The rows are grouped in 4 different ways at once. Each group adds its own fixed numbers to the row, and there is some noise. The rows also spread widely along 14 directions, which tell nothing about the answers.
Known rows, each followed by its group in each grouping:
[ -9  15   2   0  17  -2   7  12   0   3  20  -9  -4  -2   4   4 -15  -8
  16   2  -6   6 -12   8 -12  -8  18  -5  -7  13 -14]  P (2) mana J_934
[ 18 -13   5 -13  -6 -17   2 -21   0  -1  -6   6   7   2   2   1   3  -3
  -2 -11  -8  -7   8  -5  15  -4   2 -19  -1 -26  -7]  S (3) mana J_851
[ -9  20  10  -4  20  -6 -10   1   9   1  -8   0   4  12   0  -4  -3  10
  12  -7  -1 -10 -10  -8   9  -2  17   4 -12   3 -18]  F (2) murum J_652
[  3  11  -8   4  -3  17 -17  23 -27   3   2 -10  15  10  -9   3  -5 -10
 -10  -1  -7  16  -2  -5  -5 -12  23   7  11  -7  -4]  S (0) murum J_851
[  0 -13  16 -12  -9  -4  -1   7 -15  15  -2  12  15   0 -20 -13   0  -6
 -10   2  12  -4 -10  -6  16   0   0 -10   0   6  -3]  Z (1) sadi J_652
[ -5 -11   4  -2  -7 -11  -9  17 -16   1  -2   5  10  -8 -16  -3   6  -1
 -13  12   5   4  -3  -3  12   4  13  -5  -8   0  12]  V (3) sadi J_934
[  5  -4   2 -16 -23  22   2 -14  -7   5 -15  26  19  11  -8  -4  -6  -8
 -14  -3  -7  -5   9  -7   2  -5 -24   1  10   9  -6]  P (1) sadi J_851
[ 10   5   4  -2 -11   5  -9  -8  13 -25  -9  -2   0  -3  11  12  15  10
 -16 -25  -3   1  12   6 -10  20  -3   1  10  -9  -1]  Z (0) sadi J_934
[  8  -8  -9   1  -7 -34  11  -2  -8   8  10   4  -1  -2  -3  -1  27   2
   8  10  -2  -6   7   3  12   5  -1  -7   4 -23  15]  R (3) sadi J_851
[ -1 -19  -7   8   1   2  -5  12  -4  -3   1  10  -5   8 -11   6   4  -1
 -10  23   4  12   2  -6  19   4  11   2   0 -11  28]  F (0) murum J_851
[ -8  16  -2 -11  12  -3   9 -11   7  16   3   1  -2   9  10   0  -6  -1
  18  -2 -26   3  -6   2   1  -4   9   0 -14   8 -13]  R (3) sadi J_652
[ 12  -1 -10  -6  -1  15  13  -6  -8   4  -1  11  17  12  -1   3  -7 -26
  -1 -15 -21   8   3   1  -7 -11  -9  -9   5 -14 -18]  V (3) mana J_652
[ -4   6   6  -6   8   5  -1  -9  -1  29  -4  22 -13   7   6  -6  -7  -4
  -2  -1  -9   0  -2  -4  17   1  -8   2   3   8   6]  V (3) sadi J_851
[ -3 -10  -3  -4   5   0 -21 -13   5  -2  14  -7  -5  29   1   2   5  -4
 -12  10 -19   9   5   3   6  -2  16  15 -15   5  16]  S (3) sadi J_851
[  8  17   3   0  -5   0 -18  -3  -6   0   3   5  -7 -13  15   4  -9   9
  -5   4 -11   5  18  -4   4  -5  17   1  -2   5  -3]  P (1) sadi J_934
[ -6  10  18 -10  23   6  -4  -7  18   8  -5  -3 -17   4  10   7 -30   5
   8  -3  -3   9 -11 -10  21  -7  19  -5  -6   5  -4]  S (0) murum J_652
[-13  19  11 -15   8   4   7 -16  20  12  -7   7  -4  13   8   6 -10  -1
   7 -13  -9  -4  -6   2   7  -2  -8   6  10  11  -2]  S (1) sadi J_934
[  0  11   0   9   6  20   2  25 -12  -7  -7  22  14  -1 -17  -1 -10  -8
   2   3  14  -5   0 -10  -7 -12   3   4   7   2 -11]  F (1) murum J_934
[ -5  -4  -2   8  12 -10  23   3  12  10  13  -2 -28  12  -2  -9  17  15
  21  14  12  -8 -11  -1   5   5  -6   7  -2   2  10]  F (1) murum J_851
[  9 -13   3   7   6 -12 -19   7 -10  -1   9   8   2   4  -9  -1   9  -9
  -9   6  -4   0   5  -2  14   2  21  -5 -11 -14   4]  S (2) sadi J_934
[ 14   4   9   0   6   4  -7  -5  -3  -5   3  16  11  26 -16 -13   1 -10
   2  -6  21 -21   7 -10   6 -14 -11   9  17 -12 -12]  F (0) murum J_851
[ -8  -1   7 -11  -8  15  18  -8  16  -1 -15   2  -4  14  -5   4  -3   9
   5   2  -1   3 -10 -12  11  -1 -13   9  20   9  13]  P (1) sadi J_934
[  5  18   5  -6  -4  -7  -6   7  -9 -10  15 -18   1  -7   0   5 -16   3
   0   8  11   5   7  -2  -5 -15  19   0  13  -1   1]  Z (0) murum J_851
[  2   5   8 -16  10   3  15 -19  21   4  13 -17  -4  26   7  13  -9 -19
   5 -21 -11  10  -8   4   6 -12  -2   5  22  -8   1]  S (1) sadi J_652
[  6 -13  -3   5   3  -3  -8   2   3 -10  20  15  -8   3   1  -3   9  -3
 -10  11   8  -5  13   9  -7   8  -3  -3 -13   6   1]  Z (2) murum J_652
[-10  13   4  -8  11  -5  -3   2   3  -7   8 -13  12  13  -3   3  -1  -6
   4 -11  -7  -1  -9  10 -14  -2  16   3 -12   4 -13]  S (3) sadi J_851
[ -5  -8  14   0  12  11  -3  -7  26  -7 -10  11 -16  17  -4  -1   3  13
  -3   2  11  -3  -6 -12  20   9  -4  14   0   9  16]  F (1) sadi J_652
[  9 -10  17  -4  11 -18  13  -6  21 -10  -6   2  -8  -2   1  -2  10  12
  10 -12  14 -10  -7  -9  18   6   2 -15  -6 -18  -6]  R (1) murum J_652
[-12  -9   2 -20 -21   2  -1  -5   4 -14 -13 -18  16   6 -11   9   7  10
 -14   0  -6   9  -9   0   5   7   3   4   2   9  13]  F (3) sadi J_934
[  0   7   6  -8   1  -9  11  -6  -4   5 -14  20  17   1  -6 -12  -3   5
  19  -7  -4 -18  -6  -4   1   2  -1 -19 -17  -4 -31]  P (0) mana J_851
[  3  14  -8   8   3   4 -13  13 -22  16   7  13   1   9  -4 -14   5  -1
   2   9   0  -8   5  -3  -5  -9   2  11  -1   5  -9]  F (3) murum J_851
[  1   3 -11   7   5  -1   6  13  -9  -5  13  -4   3   8  -9   2  -6  -5
  11  18  -7   9  -2  -2  -7 -12  19   3  -3  -5   5]  Z (3) mana J_851
[-16 -14  -9   4   8 -17   9  25 -14   7   1  28  26   7 -25  -6  15 -21
   0  12   4  -6  -7  10   0   4   1  -9 -19  -4   0]  V (3) murum J_652
[  0  15   4  -5   0  11 -17  -1  -9  15 -13  22   8  -4   9   6 -15  -4
 -11  -5 -26   9   7  -5  11  -3  17  -4  -5   2  -4]  Z (1) sadi J_851
[  5  22   7 -18  -9   7   4 -12   9 -26  -5 -15  20  -2   3  11 -18   4
   4 -15 -14   3   4  -2 -18 -12  16  -5  -3   0 -21]  Z (1) sadi J_851

New rows. What belongs after each?
[ 11  -9  23 -11   7 -15  15 -14  20  -7  -9   3  -5  -1  -4  -8   3   7
   9 -17  17 -20  -8 -12  16   2  -7 -19   0 -15 -17]  V (2) murum J_934
[  3  -2   5 -15  -1   5   8 -19  12   5 -20  25  11  12  -4  -1  -2  -3
   1  -9  -2 -14   2  -8  16  -1 -19  -6   6  -6 -12]  F (2) murum J_652
[ -9   8   8 -10   3  -3  -2   1  -2  20 -24  -3   4  10  -3  -1   1  11
   6  -7 -11   3 -18 -13  29   0  15  -1   7  -7  -2]  F (0) murum J_934
[ 13  34   5   1   6   0 -11   5 -11   7  15 -13 -17  -9  15   8 -23   2
   3  -1   1  10   6  -9   3 -18  18   5  30  -4   3]  Z (2) mana J_851
[ -6  -3  -3  -1   3 -12  -8  -5  14  -7  10  -7 -17   4  14  11  14   3
 -14  -3  -3   7   9  11   4  11   1   7   4   0  23]  V (3) murum J_934
[  3  -5  -1  -3  -6   0  18   8  -2  -6   1  -5   4   2 -13  -5  12   7
   9   3   8  -2 -10  -3  -7   4  -6  -1   1   0  -4]  R (3) sadi J_652
[  4  10   2  -6  -5   3  21   1  -1   9   5  16   5  11 -16 -10   0  -5
  14   6  18 -16  -3  -8  -2  -9 -25   7  27   5  -4]  Z (2) sadi J_652
[  4  15   2   0  13  -7   7   4  -3   3  -1  11  15   4  -3   5  -5 -14
  12  -9 -10   1   0  -2   6 -11  14  -5  -2 -16 -15]  F (1) sadi J_652
[  7   8  -1   9   2 -13   9   8  -6   8  -7  26  -2  -4  -3   0  15  -1
   4  -6   6 -11   3  -3   7   8  -8  -1  20 -22   8]  Z (3) sadi J_851
[ -2   2  -7   2  -2 -20   6  20 -12  -1  15 -14   8  -3  -6   6  20  -7
   0  -3   7   5  -4  11  -3   5   9  -3  11 -14   6]  R (0) murum J_934
[ -6   9 -10  -6 -13   9  10   1   2   9   4  -7 -11   8   5   2  10  10
   0   2  -4   2  -3   3  -8   5 -15  12  23  14  10]  Z (2) murum J_934
[  9  -8   6   6   6  14 -13   0  -7  21   7  18 -17  16  -1 -12   4  -4
  -9   3   3   1   1  -7  18   6  -7   9   7   2  11]  R (0) sadi J_851
[ -2   4  11 -14   7 -16   3 -23  34 -30   4 -14  -8   8   9  11  -4   9
   2  -7  11  -5   6   0   3   0  -4   5   6  -1  11]  V (3) mana J_652
[-10  -4  -9   0  -3 -24 -11   6 -10  14  12  -1  -8  -4   6  -1  23   5
  -9  11  -8   1   5  15   8  12   9  -1 -11   4  14]  F (3) murum J_934
[  1  18  -2 -12  -4   2  -3 -15  -3  15   8 -11 -14   4  11  -6  -6  15
   8   8 -13   2   2  -3   3  -9   3   9  -3  19  -6]  F (3) sadi J_652
[ -3  18  -2  -5  12  -2  13   4  -1   4  14 -10   2  -6   9  18 -18 -16
  11  -8 -17  16  -5  10  -8  -6  21 -12  -1  -9 -10]  S (0) sadi J_851
[  0  12  24 -17  -4   2 -23   0  -7  -1   0  -2  11   0  -7  -6 -18  -1
 -12  -6  22 -11   3  -4   7 -12   4   0   9  14 -12]  S (0) murum J_934
[-12  10  10 -17   6   2 -25 -17  12   6  -8  -6   2   9  18  13  -6  -2
 -18 -23 -31  11  -2  10  10   7  20   1 -12   7  -3]  S (3) sadi J_934
[  9 -15   3   1   3   8  -6  10  -6  -8  -3   4  -1  -6  -1   6  -5  -2
 -11   1  -4  12   0  -4   6   2  16 -11 -10 -11   3]  R (3) murum J_851
[  5  -3  14  -4  -2 -17 -13 -17  20 -26  -5  20   5   6  -3   0  11   9
 -10  -3  12 -20  18  -1   6   9  -4   0  -6  -5   7]  Z (1) sadi J_851
[  7 -17  14  -8   4  11   1  -2   7  -4 -10  28   9  12 -12  -2  -3 -16
 -14 -12  16  -9   1  -5  13   0 -20  -4   9  -6  -1]  R (3) murum J_652
[ 11   2 -16   4 -14   4  13   6  -3 -18   1  19  -3 -14  -1  11   4   5
   0  16  11  -4  21  -1 -15   1 -17  -4  14  -8   9]  S (2) murum J_851
[-11   3   5   3  12  14  -3  10   5   4 -14  31   4   8  -6   5  -5  -9
  -4  -2  -3   3  -4  -3  12  10  -1   3   0   3   7]  R (0) sadi J_934
[ 10 -13  -1  -6 -10  21   9 -12   3   6  -5  17  -9   3   5   0  -4   1
  -7   2 -11   8   6  -4   7   7 -14  -6   1   3  -1]  P (0) sadi J_652
[  1  15   8 -16   1  -2   7  -8   2   5   0   6   6  -8   9  12 -16 -17
  -7 -21  -5   3   2   7   0  -4  -5 -10  14  -6  -5]  V (3) sadi J_851
[ -6 -11  -4 -11  -8  -4   2 -10   5  16   2  -1 -14   3   4   8   1   5
 -10  14  -4  11  -2  -1  25   6  -8   2  14   8  27]  F (2) mana J_652
[ -9  16  -6   8  15  28 -14  12   6   2  -5  15  -7  18   5   9  -9  -4
  -5   2 -10  13   3  -6   0  -5   8  22   8  10  11]  S (1) murum J_652
[  9  -6 -17   2  -9  -6   8   1  -3  -7  25   7 -12 -13   7   4   5  -2
  -5  20   4   3  22  11 -14   3 -11  -7  -4   5   7]  V (2) murum J_652
[  1  13  14   2  11  12 -31  -2   4   5  -8  10  -8  10  11   0  -7  -1
 -17 -18  -5   5   4 -10  16   0   9  10   6   7   2]  V (1) mana J_934
[  2 -22  -2   6  -6  -2  22  25 -14   5  -3   7   7  -2 -30  -9  15   3
   8  14  17   1 -17  -8   5   8  -2 -10   1 -10   3]  S (0) sadi J_652
[ -1  -3  11  14  13   4  -7  22   0 -27  -5  17  16   6 -21  -3   4  -4
   2  -2  16  -8  -2  -4  -7   6  14   0 -14  -7 -11]  P (0) sadi J_934
[ -3 -16  11  -9  -6   8  16  -1   5   3  -6  17  -7 -11  -6  -1  -7   2
  -4   4   6  -3  -7   1   4  10 -10 -14  -7  10   2]  Z (3) sadi J_934
[  2  17 -15   5  11  21  13  -2  13   6   4   9 -22  11  17  10 -10   2
  15   8 -17  14   6  -7  -2  -9  -3  14  10   5   8]  R (1) murum J_652
[ -4 -11   4   8  12   2  -2  10   7 -15   9  24   8   7 -10   2   5 -17
  -6  -2   0  -3   2  11  -7   9   8  -6 -22   1  -2]  Z (1) sadi J_934
[  3  21 -18   5   3   8  11  -8  -1  20  21  18 -15  14   9  -5  -2  -2
  19  19 -14  -3  17   2 -10 -13 -13  17   5  15   1]  S (1) sadi J_652
[ 17  -3  19 -16  -8  12 -10 -22   1  -3   3  13   3  19  -9 -13 -16  -7
 -11  -5  17 -16  11 -13  10 -20 -19   6  23   7  -4]  Z (3) mana J_934
[  5   8  -8 -12 -20 -19 -10 -15  -6  -3  -6  15  15  -3   2   4   7   4
  -5   9  -7 -11  26   1   7  -6  -4  -4   6  -9   4]  S (0) murum J_934
[-20   6   7  -9   2  -3   3   3  17   1 -12   9  -4  -1   7  10   4  11
  -6  -7   5   1  -6   6   7  15  -7   3   6  13  12]  P (1) murum J_652
[ -6   2  -4 -14 -11 -16  -2 -12   4 -12   5  12   8  -9   3  10   0  -1
 -11   8   4  -9  21  14  -6   1  -8  -5  -7   6   6]  F (3) murum J_851
[ -7   9  -6  -3   8   8  -5 -10   8  12  -4  12   0  33   2   0   4  -4
   1  -4 -13  -3   1  -1   7  -2  -6  15  10   0   6]  S (0) murum J_851
[ -9 -13  24 -16   1  -8  -5  -2   9  -7  -6 -13   0  -6  -8  -3  -3  12
  -6  -4   8  -2 -17  -1  10   8  16 -12 -21  10  -5]  S (3) sadi J_934
[ -6  -4   3  -6  -2  28  -8  -2   3   2  -4  -2  -5  15   3   0  -4   3
 -15 -11 -11  11 -11   2  -8   8  -2   6  -1  19   0]  Z (3) mana J_851
[-21   7  10 -17  -6   2 -15   1  -2   4 -18  -4  15  12 -15  -1  -5  12
  -9   9   0   0 -14  -9  16  -1   9  14   1  20  14]  F (3) sadi J_851
